There are 4 nested groupings, the coarsest first. Each group lies inside one group of the grouping before and may be the whole of it. The rows also spread widely along 11 directions, which tell nothing about the answers.
Some rows, each with its group in each grouping after it:
[ 33   3  -8 -38 -17 -15  43 -21   6  34  17  11 -37  51 -26  -9   1  34
   8  52  40] | k_621 dibi k_7 k_146
[ 38   7 -14 -25   1 -17  -2 -31 -26 -34  17  16 -22  11  -8 -34  12 -14
 -15  56  36] | k_621 Nugef k_128 k_818
[  4 -15 -24 -16 -27  27 -35  -5 -29  22   9  -5  -7   8  13  -6   4  -3
   3  16  28] | k_621 dibi k_561 k_976
[ -6   4  27  22  -5  27 -16  10  14  -4 -26 -16 -19  16 -12  -9   0  10
   0  25   0] | k_294 bope k_952 k_237
[-23 -33  23 -67  -2  -2  -7 -45   8  21   4   1  13  12   5  33 -26  28
  41  16  33] | k_294 raba k_443 k_884
[ -3  -6  -7 -36  18   8 -83  14 -36 -37  43 -16   1  14   5  43   8  15
  18  15  43] | k_294 vuz k_535 k_426
[ -1  -2 -18 -25   6  18 -44  20 -13  -3  26   4   3  -4  27 -13  23 -10
  -9   2  31] | k_294 vuz k_535 k_395
[  1  -6 -11  -5  27 -20   8 -12   1 -16  16  -2  13  -4 -25  10 -13  17
 -22  -8  -9] | k_621 Nugef k_128 k_309
[-21  -7  23  13  13  21  10 -43  29 -39   7   0  24 -32   6 -16  14  -8
 -42 -10 -34] | k_294 raba k_443 k_851
[ 15  -4   6  -5  17 -17 -19  44   0  -6 -11 -11  -4  19 -32  -1  -1  34
  -1   6  32] | k_621 buvo k_188 k_588
[ -1 -40 -19   4 -39  13 -25 -30 -22 -22  31   5   9  -3  11  12  23  34
 -21  12  24] | k_294 vuz k_512 k_538
[-13  -2  -9  -9   5  11 -21 -13 -10   6  10  -6  -2   4   2  15 -23  -4
   7  14   1] | k_294 bope k_952 k_415
[ -1   5  12  18  34 -19  -2  27  15 -36 -35  -2  -2   1 -27  -4 -13  43
  11  14  -5] | k_621 dibi k_7 k_146
[-16   8 -11  26  17   7  -3  21  10  -6 -15  -4   1 -16  -4  -4 -10  -2
 -10  -4 -21] | k_621 Nugef k_128 k_818
[  1  16 -17 -19  13  14 -13   3  -8 -20  23   5  -6 -14  23 -20  17 -19
 -14  12  11] | k_621 buvo k_188 k_588
[ -8  15   7 -19  -4  15   6   8  21   3  47 -12 -17  13  -3  34  21  16
 -10   7  16] | k_621 buvo k_188 k_588
[ -4   1   5 -12  13  -6  -6  -1   9  -7  14  -3  -8  17 -14  17  -8  25
   6  17  10] | k_294 vuz k_535 k_395
[-18   7 -25   8  16  31  -9  13   2  22  21 -20  -7  25 -10  23  -8  22
  -5  -9 -24] | k_294 vuz k_512 k_538
[-14   2  -5  -1  17  -1  -7  12   7  -2  -2   2   2  -3   3   4 -13  12
   5   8   2] | k_294 bope k_952 k_415
[ 12 -18   1   7 -15  34  -5 -59 -24 -30   4 -15  -5   6  -8 -27  12   2
 -35  19 -17] | k_621 buvo k_188 k_588
[ -6  16   7  -7  20  44  10 -66   2 -27  15  -7 -15  10   8 -28   7 -19
 -22  25 -44] | k_294 vuz k_535 k_395
[  2 -33 -42  14 -47  10   0   5 -23  11  11   0 -12  12   9   3  18  52
  -6  18  25] | k_621 buvo k_188 k_588
[-15  13   2 -21  21  15  21  -5  36   7  40   2   9  -6   8  -1  19  -6
 -31 -13  -6] | k_294 raba k_443 k_851
[ -3   8  -2   4 -13  13 -14   5   2  -3   1  -1 -17   1   4   8   0   2
   8  29  14] | k_621 dibi k_7 k_146
[ 13  17 -14  18 -37  32  11   9  15  28  47  -7 -36  33 -11   4  33   1
 -38  27  15] | k_294 vuz k_512 k_538
[ -7  -1 -46 -22   3  -9   6  11  -4  25  34  16  -4  12  12  12  -5  24
   8  10  21] | k_294 vuz k_512 k_538
[-47   7 -28  -8  20  32 -27  56  16  12  34  -5   6  -7  38  38  19  35
  15 -27   0] | k_294 vuz k_512 k_538
[-13 -14  -6  42  44  10 -68  26 -29 -41 -73 -19  18  -7 -18 -26 -40  13
  15   0 -29] | k_294 vuz k_512 k_538
[  5 -14 -11   9  31  -6 -54  38 -15 -18 -25   2  29 -19  -7 -34  -8  -9
 -20 -19  12] | k_294 vuz k_512 k_538

New rows, each followed by its group in each grouping:
[  1  -3  -5  21  10   0  -5  -5   2 -25  -8   0  -4   3 -12 -17  -2  16
 -15  17 -11] | k_294 vuz k_535 k_395
[-13  -9  -7 -33  44  18 -25 -59 -29 -20  10 -19   8  25 -17  20 -38  18
  17   8 -31] | k_294 vuz k_512 k_538
[  6  37  17 -10   8 -23  71 -40  49   4  12  24 -31  16 -22 -13 -18  -8
  -7  53  -7] | k_294 vuz k_512 k_538
[-30  -5   3   3  23  35   9 -49   6 -54   4  -2  13 -24  23 -12  17  25
 -12  -5 -49] | k_621 dibi k_561 k_976
[-22   8 -26  -7   1  -1  26   6  16  -5  13  23  -9 -19  34  -2  13  18
   8  16   3] | k_621 Nugef k_128 k_818
[-18  -6 -13 -13 -14  24 -20  22  10  31  25   0  11 -24  27   7  17 -21
 -21 -23  19] | k_621 Nugef k_128 k_309
[ -5  17 -29  -9  32   2 -22  15 -10   0  12   0  10 -15   3  -8 -15 -23
  -8  -9  -6] | k_621 dibi k_561 k_976
[  2 -24 -17  -8  20  -7 -10  -8  -6 -14  13   2  29  -9  -8 -15   3  15
 -31 -16   4] | k_294 raba k_443 k_851
[  8  -8   4  -5  12  22  49 -55  17  16  -1  -4   2   9 -20 -44   3  -1
 -49  -9 -39] | k_621 Nugef k_128 k_309
[ 26 -38  10 -25  -2 -35  -2 -12  -3   6  -9   8  20   0 -33 -17  -9  17
 -24  -2  41] | k_621 Nugef k_128 k_309
[-39 -22  28  26 -17  21 -19 -32  22 -40  -5   1  22 -42  16  20   1   9
 -13  -3 -19] | k_294 vuz k_512 k_538
[-15  -5  -8 -26  10  12  16 -12   3  20 -45  13  -3  -7  27 -47 -19   1
  25  17  -3] | k_621 buvo k_188 k_588
[ -1  -7 -28 -15  -3   3  15 -24  -8   9  38  -2   1   4  -5  12  -4  11
 -21  -1  -3] | k_621 buvo k_188 k_588
[ 25 -36 -57 -10 -12 -22 -39   2 -68 -23  -6   7  -3  13   1 -16  -7  42
  15  36  45] | k_621 buvo k_188 k_588
[ -4  15  -3  52 -23  26  -8  42  14  26 -34 -17 -24   2 -13 -17  -8 -15
 -13  15  -8] | k_621 buvo k_188 k_588
[  7 -10  -2  24 -19  25  14 -41  -2  11 -11 -15 -13  17 -27  -8 -14  10
 -20  19 -27] | k_621 dibi k_7 k_146
[-21  -1 -14  23 -20  25  41 -29  22  10 -23  18  -7 -25  28 -35  -1   0
  -8  16 -33] | k_621 dibi k_7 k_146
[  0  -6 -24 -18   0  17  17 -18  -6  10  21  -2  -7  12   6 -12   9  20
 -14   4  -4] | k_621 buvo k_188 k_588
[ -8 -10   3 -20 -37  -3  -3 -23   3  16   7  10 -15  -5  11  23 -12  -7
  19  39  36] | k_621 Nugef k_128 k_818
[ 28  28 -39 -16  52  -9 -24  -2 -29 -31  34   8   2   3 -13 -38  -4 -39
 -36  12  -1] | k_294 vuz k_512 k_538
[ 18  30  13 -26  -8 -10  46 -26  27  -1  11  23 -32   2   3 -38   9 -26
 -13  53  23] | k_621 buvo k_188 k_588
[  0   5 -47   3   0  31  38 -64 -20  20  12  -3 -12   9   3 -33 -19 -19
 -27  15 -51] | k_621 buvo k_188 k_588
[ 36  24 -29   7  22 -50  43 -13   8 -25  49  22   2  -9 -41 -18  -1 -11
 -62  10   2] | k_621 dibi k_561 k_976
[  3  -6 -24 -24  -7  17  13 -45 -13   1  46  -3 -10  20  -2  19   6  25
  -8  17  -3] | k_621 dibi k_7 k_146
[  3  10 -34   4 -34  -5  10 -12 -17  13   0   9 -38  12   7   4 -22  -1
  23  63  20] | k_621 buvo k_188 k_588
[  5  -4  -7 -30 -37 -15   6 -17   5  33  20  18 -11  -2   4  14 -15 -12
  11  34  48] | k_621 dibi k_561 k_976
[ 21  -3 -14 -18   7  13   6  -7  -4   8  22  -1  -4  17 -11 -25  20  12
 -31   1   9] | k_621 dibi k_7 k_146
[-12  17   4 -18  21   4  30  -4  26  13   3   2 -14  10  -3   1  -6  10
   6  13  -8] | k_621 Nugef k_128 k_818
[ 13 -10 -13 -22  20  -6  -7  36   7  12  25  -4   6  26 -17  -6  23  37
 -20  -9  35] | k_294 raba k_443 k_851
[  3   8 -10 -22  14   1  18  12   8  10  14  -3 -17  24  -8  -2   6  32
   2  13  12] | k_621 buvo k_188 k_588
[-18   2 -27   6   8  23   1 -20  -8 -12   3   1  -2 -16  23 -13   1  -6
  -8   8 -25] | k_621 Nugef k_128 k_309
[-30  -9 -27 -10  -9   3  15  -6  -2  38 -23   0 -12   7  12  19 -43  29
  46  21  -5] | k_621 buvo k_188 k_588
[-21  24 -28   0  11   7  48 -13  26  -9  49  14 -20  10  14  18  15  36
  -6  20 -22] | k_294 vuz k_512 k_538
[ 10  31 -13 -49  22 -17 -26 -23  -8 -30  75  21   1 -18  13  14   0 -57
 -17  26  35] | k_294 vuz k_512 k_538
[-18 -10   6 -28  21 -11  30  -5  36  12  33   5  23 -14  -6  21   5  24
 -25 -35  -1] | k_621 Nugef k_128 k_309
[  2 -12 -29   2 -23 -21 -22  -5 -23  13 -14  15   7 -30   7  -9 -39 -36
   2  21  25] | k_621 buvo k_188 k_588
[-65  26  38  12  25  36  13  -3  64  12   1 -19   1 -10   0  54 -27   6
  15 -17 -56] | k_294 vuz k_512 k_538
[-10  14  62 -44  65  -6  -4  14  57 -37  12   6  29 -19  -8 -13  22   2
 -25 -31   9] | k_294 vuz k_512 k_538
[ 10  36  -9   0   2  32 -17   1 -17  -1   5 -22 -48  37 -11  -3  -6 -16
  12  53   0] | k_621 buvo k_188 k_588
[  1 -12  12  -2 -14  19   2  -8   9   5  -2  -9  -3   3  -7 -12  10  11
 -19   4   7] | k_621 buvo k_188 k_588
[  0  29 -12   9  10 -27  12  33  22   0  32   2  -8  -9 -21  27 -11  -7
 -20   6  10] | k_621 buvo k_188 k_588
[-21  33 -19 -33  19  59  -7 -46  -4 -11  51  -1 -17   2  43  -8  17 -37
  -7  20 -28] | k_294 vuz k_512 k_538
[ -2  33  10   0  23 -22  16  37  34  -4   2   5 -22   5 -18  12  -5   6
   7  25  15] | k_621 Nugef k_128 k_818
[ 28  11 -34 -26   9 -29 -27  34 -23 -15  26  20  -9  -1   4 -11  10  -2
   1  31  59] | k_621 dibi k_7 k_146
[ -1   8   8 -47  -2   8  26 -47   9   1  14  13 -16   3  17 -16   0  -9
   7  36  13] | k_621 buvo k_188 k_588
[ -4  13  17  -5   9  38  45 -54  32  20  -7   1 -12  14  -6 -46  -1 -18
 -29  13 -41] | k_294 vuz k_512 k_538
[ -3  15  40  -1 -18  17 -23  32  26 -37   4   0 -21 -12  18  -3  44   2
  -3  32  44] | k_621 buvo k_188 k_588
[-14  11 -25   1   2  21  -3  -8  -5  -3  18   0 -22  14  17   5   0  12
  10  30  -9] | k_294 vuz k_535 k_395
[-16   6 -41   6  20  -7  15  -4  -4   9   4   5   4  -7  -2   6 -29  15
   5   0 -25] | k_621 dibi k_561 k_976
[ 16   5   0 -10 -19  13 -16   2 -11 -22 -13  11 -24  -3  22 -45  25 -11
   1  49  39] | k_621 buvo k_188 k_588
[  7   1   7 -12  13  25  10  26  17  33 -11 -18 -16  43 -25 -19  14  43
  -3  -2   5] | k_621 dibi k_561 k_976
[-14 -15 -32  42   5 -32   5  -8  -3 -20 -10   4  15 -15 -22  18 -39  27
  -5  13 -18] | k_294 raba k_443 k_851
[ -8   1 -20  -8  -1  -6  -3  18   1 -30  17  19   1 -27  32 -10  25  15
  -5  12  24] | k_621 buvo k_188 k_588
[ 21  28  20 -55  27 -29 -34  29   1  -9   1   8 -21  16 -14   8 -16 -13
  39  48  66] | k_621 dibi k_7 k_146
[  1   9  -1   7  12  29 -42   5 -13 -52  10  -3   4 -23  20 -27  34 -16
 -24   7   3] | k_621 dibi k_561 k_976
[  8  11   9 -31  18 -41  -7   9  14 -31  38  18  -3   4 -15  27   1  19
   4  28  47] | k_294 vuz k_512 k_538
[-13 -27  -7 -35  -4  37 -38 -11 -22   7   8  -5   4   8  32  -8  14  17
  10   5  23] | k_294 bope k_952 k_415
[  2  -6   3   6   2  15 -16  -9 -11 -15 -13 -15  -6   7 -13  -9  -6  11
  -5  15  -3] | k_621 buvo k_188 k_588
[-28 -29 -17 -10 -30  -3  -2   6   7  24   1  12   6 -20  28  26  -4  29
  19   3  27] | k_621 Nugef k_128 k_309
[ 13  11 -31  18  12 -33 -23   5 -26 -38 -14  17   5 -37  -1 -29 -29 -39
 -13  28   9] | k_621 buvo k_188 k_588
[-15   7 -53 -22  -8  27  18  10   4  46  66   4 -15  25  23  22  21  26
  -9  -2   6] | k_294 vuz k_512 k_538
[-35  16  10  30   3  22 -10  11  30 -18  -7   1   0 -26  17   8  -2  -8
  -2   7 -21] | k_294 vuz k_512 k_538
[  9  -7   7 -11   4  35   7 -67  -9  18 -16 -12 -11  32 -22 -35 -23 -13
 -14  25 -28] | k_294 vuz k_512 k_538
[  0  52 -15  16  24  -4   7   7   7 -23  10   2 -42  23 -15   7 -20  -7
  16  60 -11] | k_294 vuz k_512 k_538
[ 13   6  -8  25  -7   8  14  -3   6   5  23 -18 -11  15 -37   4   2   5
 -45   2 -12] | k_621 buvo k_188 k_588
[-17   2  11  10 -24  16   0 -22  17   1 -15   9 -14  -7  13  -4 -11  -9
   9  37   1] | k_294 vuz k_512 k_538
[ -2   3  27  -6 -24  41  -9 -11  16  -7   8  -7 -12  -9  18 -22  35 -19
 -26  13  13] | k_621 buvo k_188 k_588
[-24  -4 -10  -5  -3  -8  -4  -8   5 -23  20   8   5 -21  13  34  -6  24
  14  11   6] | k_621 dibi k_561 k_976
[-30   3  -7 -13 -12  45 -11  34  18  37 -22   0 -19   9  45 -20  18  12
  34  21  19] | k_294 raba k_443 k_884
[  1 -13 -20  12 -30   9  20 -11   3  34  10  -6 -14  15 -14   9  -4  18
 -17  12   3] | k_621 Nugef k_128 k_309
[ -1 -10  19 -25  17 -16  30 -22  38   4  27  14  23  -7 -19  -4   2  12
 -38 -20   4] | k_294 vuz k_512 k_538
[ 14  37  -4  38   6  25  12 -13   6 -22  12 -15 -24   1 -22 -29   6 -40
 -51  22 -35] | k_621 buvo k_188 k_588
[-29  17 -34  -1  -6  51  -2  20   8  13  53 -10 -13   1  35  24  37  18
  -9 -10 -12] | k_621 dibi k_561 k_976
[-16  12   3   0 -15  26  14  23  24  20 -15   0 -26   6  21 -13  14  15
  13  24   9] | k_621 buvo k_188 k_588
[ 21   4   2  -6  21 -14 -18  -9 -14 -44  12  -4   2  -3 -23 -12   0  -5
 -26  15  11] | k_621 buvo k_188 k_588
[  8 -23  39  -7   6   4  -7 -11  15 -19 -22  -6  11  -1 -22 -22  12  18
 -24  -3  12] | k_621 Nugef k_128 k_818
[-13   9 -30 -15  17  -3 -10  31  -3 -12  22   7   0 -14  23   6   9  14
   4   1  14] | k_621 buvo k_188 k_588
[ -8   1  -9 -38  38  21  -3 -40  -6 -33  28   1   9   2  18 -18  16   6
 -10   8 -10] | k_294 raba k_443 k_851
[ -6   9  -2  29  28  32  -9 -16   2 -23 -27 -12   5  -8  -4 -46  -4 -23
 -29   6 -42] | k_294 raba k_443 k_851
[  3  10  -8  10  11  16 -26  15   0 -11  22  -7  -4   7 -10   0  10  -4
 -26   4   3] | k_294 vuz k_512 k_538
[ -5  -4  -4  25   5  13 -15  -2   1 -18 -15   0   4  -8  -4 -22  -3   0
 -19   8 -13] | k_294 vuz k_512 k_538
[  4  -5 -46   0  20   4 -21  21 -30 -10   5   0   8  -7   9 -25   3   8
 -15  -7   2] | k_621 buvo k_188 k_588
[  6  -7  22 -14  15  -1  -4  -3  12  16   6 -23   8  16 -45  15 -19   8
 -22 -15   2] | k_621 buvo k_188 k_588
[  8   9 -20  31  32  28 -22  19 -18 -27 -38 -11  -6   4  -6 -52   4   7
 -13   8 -29] | k_621 dibi k_7 k_146
